The rows are grouped in 3 ways, from coarse to fine. Each group lies inside one group of the grouping before and may be the whole of it. The rows also spread widely along 10 directions, which tell nothing about the answers.
(in the rows, 128 means zero)
Some rows, each with its group in each grouping after it:
[113 107 165 137 100 115 109 108  88 161 126 116 126 139 108  92 166 143
 153 120 141 136 152 138 131 113 142 132 129 110 119 115 128 129 133 160]
Z_716 somo delod
[167 135 135 118  95 104  99 110 175 138 130 130 174 125 126 117 115 155
 105 125 119 123 158 114 116 149 121 133 120 124  98 144 124 170 116 116]
Z_172 bok rigap
[133 111 144 156 125 119 118 146  48 110 107 166  74 149 115 117 119 141
 173 100 139 150  97 142 153  92 119 114 131 137 109 176 106  95 102 168]
Z_716 mavuk kigo
[143 120 155 107 124 115 117 118 104 157 131 142 106 160 135 104 168 170
 160 141 133 143 138 124 140 113 139 121 130 110 107 133 100 111 127 149]
Z_792 vin ketav
[152  83 107 124 128 112 105 130 107 108 109 153  93 137 130 133 157 161
 152  96 152 111 103 156 181 113 117 135 109 104 131 166 128  85 130 182]
Z_792 Kobun puz
[122 106 158 130 140 111 121 157 119 122 121 139  98 117 108 134 117 101
 123 140 106 156 146  83 140  91 131  95 171 167  94 179  85  96 120  80]
Z_792 vin meda
[155 130 172 154 102  93  84  92 119 157 138 154 160 152 130 109 111 153
 118 125 126 139 159 104 118 142 105 139 113 110 104 155 101 169 122 136]
Z_680 godi kor
[145  97 181 173 104 100  72 100  90 160 125 139 133 142 117 123 134 152
 140 118 142 123 155 129 142 139 123 127 114  86 114 135 115 118 145 166]
Z_792 Kobun Tiv
[134 117 125 101 122 116 102 134 137 131 128 128 111 137 120 118 152 156
 124 118 125 128 129 120 155 127 130 135 137 129 114 147 118 110 133 133]
Z_172 peki Pozo
[116 112 135  95 134 124 137 153 130 130 114 101 116 114 118 117 162 106
 137 135 118 140 137 131 147  88 148 115 165 162 110 138 130 121 115 105]
Z_792 duput Vek
[138 124 160 131 123 129 113 129 107 140 119 101 137 142 130  99 128 122
 143 122 106 141 123 130 143 141 141 120 156 145 108 119 135 140 110 121]
Z_680 zule Kug
[127 126 153 117  91 122  92 119 145 150 130 101 158 101 105 109 128 110
 109 122 100 148 157 107 121  84 130 129 160 163 101 127 115 150 125 101]
Z_172 peki noser
[161 111 135 112 106 121  95 111 128 146 132 128 120 134 127 105 151 162
 155 110 114 133 112 136 154  95 129 125 136 126 122 132 113 104 129 145]
Z_792 vin pifa
[166 117 131 150 138 102 111 135 145 102 106 155 128 122 120 142  85 136
 141 117 113 113 129 123 139 154 123 108 118 120 100 181 125 138 100 117]
Z_716 kapo zavig
[131 127 156  93 106 117  87 122 158 167 150 114 149 135 116  89 162 144
 108 127 123 147 151 103 144 103 127 139 158 146 136 128 113 129 144 106]
Z_792 Kobun Dito
[160 116 160 169 114 107  75 119 115 132 125 128 139 143 110 111  89 146
 134 100 114 120 123 127 149 173 124 115 136 123 118 150 130 131 119 126]
Z_716 kapo zeziv
[137  77 171 158  98  81 140 111 121 148 130 134 161  97  97 114 116 143
 147 163 132 144 202  96  74 134 138  98 102  89  49 144  89 154 125 125]
Z_716 zenud belu
[105 156 144 119 124 134 121 129  96 120  84 135 138 150 123 131 161  93
 119  93 156 109 146 173 156 101 128 160 125 151 161 141 185 187  85 155]
Z_716 somo Voz
[151 133 162 148 133  96  48 107 139 154 141 158 119 159 113 114 129 166
 121 105 131 112 143 113 167 156 111 136 126  93 150 157 112 116 150 134]
Z_716 kapo senid
[146 149 155 107 113 102 106 106 144 167 137 153 150 151 126 101 152 163
 140 137 136 131 169 122 121 121 125 138 116 101 116 132 115 168 118 140]
Z_716 zenud belu
[135  97 149 158 133 115 115 144  74 118 104 138  85 128 122 134 117 120
 158 121 122 141 114 135 153 107 132  99 143 141  93 169 109  98 107 139]
Z_792 duput Vek
[ 91 116 174 163 140 110  69 123  83 149 117 135  87 116 107 127 157  79
 141 115 120 142 151 117 158  45 115 127 155 141 123 145  99 102 140 130]
Z_680 godi kor
[118  60 147 121 108 109 151 135 100 142 138  85 134 138  94  73 167 176
 154 141 146 141 152 123 125 182 162 117 131 100  90 110 127 105 146 139]
Z_716 kapo zavig
[152  82 131 101 105 103 130 124 150 141 139 124 143 116 121 101 149 170
 140 141 130 143 146 110 124 120 133 119 120 114  92 144 100 116 136 131]
Z_792 Kobun Dito
[145 110 162 153 110 134 122 123  58 139 101 120 105 124 131 116 131 122
 190 127 103 151 111 153 130  81 149  98 142 140  83 123 115 111  96 159]
Z_792 vin pifa
[138 119 164 136  91 100  77  97 140 162 141 138 155 136 103 101 135 151
 116 111 136 128 164 112 131 127 117 140 123 111 131 139 114 147 142 133]
Z_716 somo delod
[168  81 131 151 112 108  70 107 112 135 128 146  78 109 118 124 133 162
 183 105 104 131  98 132 164  69 122 101 124 104 104 152  79  50 146 162]
Z_792 vin pifa
[104 112 147 130 138 109 131 152 112 108 106 136 115 138 106 133 132 105
 109 118 148 124 157 119 146 136 130 126 139 145 125 175 140 137 114 110]
Z_716 somo delod
[151  53  95  98 108 103 146 132 126 108 136 121 123 139 104  87 163 209
 147 105 160 120 115 141 153 180 133 134 101  90 115 151 131  98 142 169]
Z_716 kapo senid
[145 111 178 167  94 102  71 107  93 158 143 143 139 154  98  89 107 163
 129 108 128 145 144 108 137 154 115 124 134 116 116 148 101 128 135 141]
Z_716 kapo zeziv
[148 161 144 133 127 144  80 114  86 144  94 131 100 140 150 127 152 110
 178  96 109 122  91 188 175  60 132 133 145 144 140 122 148 136  89 171]
Z_792 duput Vek
[158 125 149 138  82 130  83 102  96 145 111 131 150 124 129 108 133 126
 147  93 122 135 117 159 144  78 115 143 128 140 128 128 136 149 107 173]
Z_792 Kobun puz
[169 124 123  77 112 107 128 111 138 155 138 159 135 169 152  96 174 212
 149 136 152 130 133 134 139 141 125 148 100  88 117 141 112 133 126 173]
Z_792 Kobun puz
[116 114 199 161 138 104 132 120  81 163 112 131 128 140 130 121 138 119
 161 173 124 147 188 110 103 136 153 104 125  95  66 127 101 147 119 131]
Z_680 zule Kug

New rows, each followed by its group in each grouping:
[149 111 132 132  86 100  82 105 113 130 130 178 134 142 111 129 128 172
 105  97 152 131 146 120 142 119  90 157  97 114 120 180 101 140 133 174]
Z_172 peki Pozo
[128  85 170 151 135  97 132 142 100 134 131 104 134 173 108 105 136 177
 133 135 154 119 153 115 140 231 159 115 128  91 104 131 141 116 141 126]
Z_716 mavuk kigo
[125  94 162 176  88 108  89  91  93 147 100 104 156 108 108 135 156 120
 138 113 149 108 179 160 121 120 135 138 100  91 101 104 147 158 133 183]
Z_172 bok rigap
[138 137 140 112 118 122 122 135 116 130 121 136 120 154 124  96 128 147
 137 114 125 140 119 127 144 132 133 125 141 147 121 154 130 133 100 128]
Z_716 somo Voz
[147 156 160 113 122 127 106 117 108 164 118 132 125 157 146 108 152 141
 154 132 119 139 128 145 143 105 138 130 145 134 117 126 126 151 103 143]
Z_792 duput Vek
[149 121 148 126 107 107  97 115 133 148 136 137 140 132 109  93 126 154
 142 119 119 140 140 117 132 127 125 123 133 122 111 142 107 134 124 128]
Z_716 kapo zeziv
[109  84 139 115 113 110  91 133 124 145 147 100 114 130  84  85 176 146
 124 101 143 131 140 121 170 121 128 134 156 127 142 123 127  88 162 128]
Z_716 zenud belu
[137 141 164 106 142 124 125 140 140 153 122 105 123 135 138 114 142 117
 148 158  94 141 144 111 130 114 160  98 169 148  95 121 119 130 107  85]
Z_792 vin ketav
[135 101 142 136 108 109 137 123  97 131 116 142 120 124 114 107 128 146
 161 128 133 143 141 127 119 109 138 112 114 118  88 153 111 126 107 149]
Z_716 somo Voz
[145  94 153 154 110 105 124 127  98 124 117 121 146 144 107 107 114 156
 137 116 138 123 144 132 131 188 136 118 118 109 101 145 137 142 115 143]
Z_716 kapo zeziv
[148 133 191 183 158  87  75 121 142 146 111 146 135 139 132 171  93 113
 114 148 119 101 179 104 139 171 134 103 127  98 101 167 120 150 121  95]
Z_792 duput Vek
[133  86 165 147 105 124 102 130  84 135 128  97 122 144 107 100 136 137
 129 105 126 139 123 126 156 145 138 116 158 146 118 131 128 101 134 131]
Z_792 vin ketav
[139 120 202 188 101 106 102 104  91 147 100 138 159 107 117 146  95  87
 135 142 112 139 187 115  93  96 130 103 125 129  78 147 108 175  99 123]
Z_792 vin ketav
[138 133 159 109 157 105 113 134 148 150 124 134 127 168 148 129 162 160
 128 152 140 113 159 116 151 168 147 125 128  96 120 139 131 132 130 120]
Z_792 Kobun Dito
[178 155 171 136  99 116  75 101 126 164 133 141 167 175 143 105 109 168
 121 113 123 128 130 130 140 168 119 139 130 121 128 135 134 169 111 143]
Z_792 Kobun Tiv
[179 121 129 150  97 118  83 105 111 128 118 142 122 119 122 107 108 149
 175  86 106 126  93 161 149  97 117 117 121 122 113 139 125 126 103 170]
Z_716 zenud belu
[121 136 137 118 144 121 153 157  67 112 101 178  72 143 130 122 142 130
 181 134 136 160 118 138 133  59 129 113 130 144  93 176  99 116  84 151]
Z_716 mavuk kigo
[150 117 116 102  96 117 112 127 120 122 127 148 127 139 120 111 131 167
 121 104 132 141 119 126 142 121 113 143 124 140 108 164 113 131 118 153]
Z_172 peki Pozo
[141 117 166 152 126  99 112 113 117 146 117 135 136 129 118 124 135 148
 164 139 131 121 162 130 116 130 144 114 107  87  91 130 117 141 120 141]
Z_716 mavuk kigo
[108 105 148 113 140 115 111 137 130 140 114 117 119 126 118 130 183 116
 126 131 146 122 162 126 156 100 138 133 138 123 130 135 134 117 139 129]
Z_792 Kobun Dito
[133 130 139 118 115 127 114 127  94 139 118 143  93 129 124  96 140 132
 176 118 112 153 110 136 136  64 134 113 144 145 108 143 106 112 102 147]
Z_716 somo delod
[171 118 134 126 113 108  86 108 138 148 129 147 120 127 133 120 133 162
 156 120 117 129 122 134 150 101 122 121 121 112 110 152 102 117 124 146]
Z_792 duput Vek
[160 136 151 133 126 107 114 137 120 131 131 156 126 155 124 100  92 161
 140 129 112 146 126 105 131 161 126 106 139 134  96 171 103 135 101 111]
Z_716 kapo zeziv
[117  92 139 103 128 100 141 151 127 127 137 127 123 153 109 116 149 170
 101 146 149 138 166  89 132 182 140 128 133 119  89 161 109 116 141 116]
Z_172 peki Pozo
[147 103 118 122 142 117 111 139 123 119 117 125  94 130 118 110 140 154
 175 111 117 120 103 144 165 132 143 107 136 115 111 141 127  87 120 140]
Z_716 kapo zeziv
[128 125 144 131 148 120 118 127 124 138 101 104 113 111 126 128 160 110
 182 133 113 110 140 161 141  98 160 107 134 106 103 103 149 131 107 137]
Z_716 zenud belu
[168 100 111 138 129  96  88 124 152 104 121 156 114 126 112 135 120 168
 146  90 133 101 110 138 167 133 114 125 104  98 128 174 124 102 128 147]
Z_716 mavuk kigo
[140 127 146 118 116 108 111 148 114 118 141 165 128 169 106  93 100 158
  90 106 139 155 128  91 149 163 101 134 149 162 132 201 108 138 116 110]
Z_716 kapo senid
[171 129 138 121  86 119  73  96 147 155 140 105 164 136 117  82 134 165
 142  89 114 117 115 149 148 135 125 140 132 118 136 102 146 148 125 149]
Z_716 zenud belu
[106 136 170 157 150 107  97 121 117 142 100 138 111  89 124 151 138  59
 155 146  99 138 173 117 120  34 130 110 141 138  90 143 102 145 108 107]
Z_680 godi kor
[138 134 141  96 120 100  94 119 166 153 149 143 145 155 111  98 157 166
 107 118 145 122 160 111 152 145 116 148 131 112 144 143 123 146 142 121]
Z_716 zenud belu
[164  85 122 139 108 102 111 102 127 135 122 137 108 112 121 110 139 180
 191 120 122 117 118 143 137 114 141 108  93  75  91 137 109  93 127 171]
Z_716 somo Voz
[118 115 203 194 130 100  93 114  70 157 115 130 121 166 114 123 122 140
 141 133 143 120 169 120 134 183 147 112 121  86 107 137 129 128 129 145]
Z_716 somo Voz
[127 116 137 120 126 109 107 126 123 136 119 140 114 123 112 119 159 130
 147 115 139 123 146 139 147  92 125 129 126 115 123 139 126 130 123 147]
Z_716 zenud belu
[141  72 147 159  93 123 151 141  75 107 109  70 158 127 102  91 104 133
 144 103 127 130 119 152 127 195 155 105 140 142  86 118 168 142  98 140]
Z_716 zenud belu
[156  95 121 102  91  94  99 107 136 157 159 155 112 140 119  89 165 215
 143 132 145 151 142 102 131 119 114 132 111  90  93 149  69  90 159 163]
Z_172 bok rigap
[121 132 153 150 134 108 113 135 119 123  95 139 125 109 122 156 125  93
 127 141 128 127 176 121 119 100 131 115 131 135  85 155 121 151 105 120]
Z_172 bok rigap
[135 108 165 162 135 110 138 130  88 129 100 124 119 138 129 126 119 135
 169 142 126 123 145 136 118 163 159  96 118 100  78 138 134 133  99 139]
Z_716 somo delod
[117 125 208 192 114 110 113 118  54 149 106 127 142 164 114 116 105 122
 132 130 140 133 169 125 118 179 144 115 127 116 101 137 139 163 105 140]
Z_716 somo Voz
[138  88 157 179 120 104 107 122  99 121 106 115 122 123 108 128 107 132
 151 112 125 113 135 133 141 158 143 102 118 106  98 146 136 112 119 139]
Z_716 somo Voz
[130 112 164 139 108 110 111 126 108 144 132 130 127 140 105  96 119 144
 130 122 125 148 143 106 129 134 134 114 140 135 106 152 109 123 123 120]
Z_716 somo Voz
[157  97 133 164 142 102 106 115 119 110  95 125 123 131 126 150 139 152
 173 103 141  77 126 173 157 162 145 120  90  68 117 133 162 125 117 171]
Z_716 mavuk kigo
[152 130 133 117 104 118  93 129 120 128 128 151 123 141 121 114 113 156
 119 108 116 145 118 114 142 124 113 131 137 148 105 167 107 128 115 135]
Z_172 peki Pozo
[155 114 188 166 107  87  72  97 143 164 136 132 174 147 117 131 109 151
  98 131 136 113 184 103 127 183 122 128 117  94 112 149 120 167 140 118]
Z_792 duput Vek
[130  83 189 168 110  85 139 115  69 142 125 158 152 175 119 115 118 171
 116 151 170 142 192  98 107 213 120 131  93  81  82 169 104 162 130 159]
Z_680 zule Kug
[105 141 213 162 148 121 110 120  58 169 102 118 116 173 138 131 166 109
 153 156 137 126 177 136 133 139 161 117 144 108 108 108 136 147 113 141]
Z_792 vin ketav
[131 114 134 104 137 110 136 132 121 137 130 132 110 137 136 102 157 146
 155 144 119 147 134 117 133 107 136 122 135 125  90 142 105 122 119 127]
Z_680 godi kor
[149  99 146 134 117 104 104 111 150 147 129 106 141 103 109 106 137 144
 161 129 106 120 147 131 125 127 146 108 125  99  97 117 121 124 132 126]
Z_716 kapo senid
[149 126 124 117 117 109  89 133 148 118 131 164 117 123 105 111 111 138
 123 102 117 139 122 110 155  96 101 127 140 150 130 187 102 120 119 113]
Z_716 kapo zavig
[145 106 145 133 120 105  94 128 129 130 121 137 135 143 122 127 133 143
 109 113 141 118 142 121 159 147 120 134 129 122 132 158 130 125 133 132]
Z_792 Kobun puz
[153  99 148 127 109 119 105 134 108 135 136 119 111 145 118  97 118 159
 141 117 107 153 106 108 152 131 132 105 160 150 104 152  98  85 128 115]
Z_792 vin pifa
[137  93 117  67 116 108 116 149 191 125 152 109 156 144 109  96 156 165
  71 115 145 129 143  95 166 167 119 146 152 151 150 161 134 122 151  87]
Z_792 Kobun Dito
[164 113 145 127 101 110 103 113 119 145 131 136 141 148 130 107 125 168
 135 116 129 135 125 133 142 140 122 130 126 121 112 151 116 137 119 147]
Z_792 duput Vek
[154 110 141 109  86 123 109 105 136 158 130  99 155 107 121  95 148 137
 154 123 108 142 131 146 125  80 137 124 138 136 102 110 122 143 116 140]
Z_792 duput Vek
[163 149 167 142 104 103 107 101 103 153 126 166 153 166 133 106 121 178
 155 124 143 133 145 136 115 142 123 136  99  95 107 143 115 174 102 164]
Z_716 mavuk kigo
[120 110 128  82 118 131 146 137 104 145 117 123 107 123 129  99 193 137
 174 139 133 153 127 148 139  56 145 129 139 137 105 119 118 112 116 158]
Z_792 Kobun Tiv
[148 103 144 127 116 112 127 115 120 157 119 113 107  86 132 117 143 148
 206 167  85 153 142 121  98  68 163  85 128 102  34 110  77  99 119 140]
Z_172 peki noser
[130 125 152 127 130 113 130 139  93 140 121 142 105 142 121 102 135 139
 162 137 124 152 137 123 130 112 139 107 142 129  91 143 108 125 105 135]
Z_716 zenud belu
[150 115 140 112 118 108  89 132 151 137 141 131 139 157 119 110 133 163
  96 109 139 124 131 109 167 165 114 140 144 132 142 159 128 119 144 115]
Z_792 Kobun Tiv
[138  91 119 113 120  98 108 120 146 127 118 155 118 109 115 143 163 142
 130 117 151 116 152 134 154  83 110 138 105 106 123 172 109 123 135 153]
Z_792 duput Vek
[188 140 128 122 112 102  96 132 158 109 141 160 152 172 124 108  76 190
 102  93 129 123 103 110 155 196 103 134 127 138 134 190 127 145 107 112]
Z_716 mavuk kigo
[161 114 138 152  86 118 112 118  90 123 108 131 139 127 125 116 107 146
 144 110 124 140 124 143 120 132 124 121 120 134  83 146 124 144 100 162]
Z_172 bok rigap
[130 103 109  85 102 112 135 142 128 112 136 152 120 151 104  88 144 170
 108  98 156 145 120 114 155 128 109 146 130 151 139 185 118 118 122 135]
Z_716 somo Voz
[169 114  83 110 124 107 114 152 140  73 113 169 112 156 130 137 106 173
  95  86 151 116  99 129 175 177  95 138 118 145 127 212 134 120 109 141]
Z_172 bok rigap
[180  95 128 163  88 118  87 109 121 110 112 119 146  95 106 113  84 134
 155  78  99 121 100 155 139 121 118 113 119 132 109 148 136 134 102 147]
Z_716 kapo senid
[126 127 171 119 134 107 110 122 128 171 127 142 116 124 128 122 161 128
 156 163 122 145 171 108 121  74 140 114 136 110  93 130  92 121 132 125]
Z_792 Kobun Tiv
[153 100 136 129 103  89  71 105 164 143 142 148 132 115 108 129 127 168
 113 119 125 124 158  94 139 123 110 131 115 102 104 162  88 112 157 130]
Z_172 peki noser
[145 119 154 155 124 118  89 129  99 135 118 122 112 143 115 102 117 142
 160 108 112 130 115 135 154 144 136 110 145 125 114 137 124 110 117 136]
Z_716 kapo zeziv
[123  72 118  98 117 108 142 152 167 114 137  90 133 108  92  94 136 141
 114 122 122 131 139  99 141 150 147 109 151 147 108 150 129  99 137  81]
Z_716 somo Voz
[153 111 140 163 131 104 101 118 100 114 101 160 114 131 121 139 117 141
 158 106 134 111 131 150 144 133 120 120  99  96 111 166 129 136 107 166]
Z_716 kapo senid
[171 113 129 145  95 127  61 120 125 126 136 107 119 121 107  88 103 151
 161  69  91 133  66 143 170 104 123 115 159 150 134 131 126  88 123 132]
Z_716 mavuk kigo
[132 124 155 147 118 113 124 137  74 122 113 167 104 156 119 112 109 143
 139 114 139 147 127 120 140 130 120 119 127 138 108 184 113 128  99 147]
Z_716 somo Voz
[148 110 140 121  98 121  99 120 121 142 138 117 135 131 104  79 131 156
 147 107 112 145 117 128 140 125 128 125 145 136 117 132 118 122 127 132]
Z_716 kapo zavig
[187 115 142 123 110 114 117 117 143 137 128 125 137 135 141 112 110 168
 158 130  94 131 114 123 131 148 142  98 132 122  86 140 107 123 107 122]
Z_792 vin meda
[134 121 176 183 103 111 131 132  38 112  95 166 145 163 111 125  87 128
 122 109 155 141 150 135 119 171 113 131 110 134 103 183 137 182  82 162]
Z_716 kapo zavig
[138  74  87  53 131 109 149 165 163 106 144 126 108 144 115  97 173 188
 112 120 155 135 113 108 175 152 126 135 141 136 127 172 120  75 150 118]
Z_792 Kobun Tiv
[147  98 185 180 106  99  97 110  94 152 123 117 142 138 120 125  99 158
 137 143 118 132 163 106 112 184 146 105 122  95  65 134 108 132 130 136]
Z_172 peki noser
[ 94 108 148 135 163 101 130 144 101 123  97 158  79 127 116 150 166 109
 153 143 152 120 169 127 142  98 141 116 117 103 110 164 120 110 122 139]
Z_716 somo delod
[124 149 137 106 157 135 115 149 118 136 111 117  77 141 136 107 151 120
 176 126  99 134 100 140 162  96 157 103 168 149 119 126 132  95 102 114]
Z_716 somo delod
[106 155 183 128 135 117 135 129  78 156 116 138 131 162 140 106 151 110
 137 154 129 159 166 117 112 107 134 133 144 144  94 137 115 178  95 126]
Z_680 godi kor
[155 161 173 149 148 107  85 128 145 147 126 136 127 144 132 124  99 135
 148 135  97 126 137 110 135 139 142 102 148 121 106 140 116 135 108  92]
Z_716 mavuk kigo
[132  84 111  97 143  95 134 145 160 111 121 142 111 119 116 144 158 146
 117 130 149 113 149 119 160 125 124 126 119 117 116 181 118 108 134 120]
Z_792 duput Vek
[157 115 139 131 110 127  93 104 115 148 110 120 113 104 131 123 156 131
 190 119  97 128 114 161 142  49 142 112 129 118 103 110 116 108 116 159]
Z_792 vin pifa
[145 108 134 115 122 117 159 136 102 114 101 138 129 140 135 130 141 143
 149 135 135 132 137 142 128 128 140 118 118 129  92 157 129 142  94 145]
Z_792 vin pifa
[134  77 112 105 116 109 127 149 133 112 138 127 108 123  93  92 138 161
 134 112 131 143 119 112 155 133 125 119 141 137 115 167 109  87 138 120]
Z_716 kapo zavig
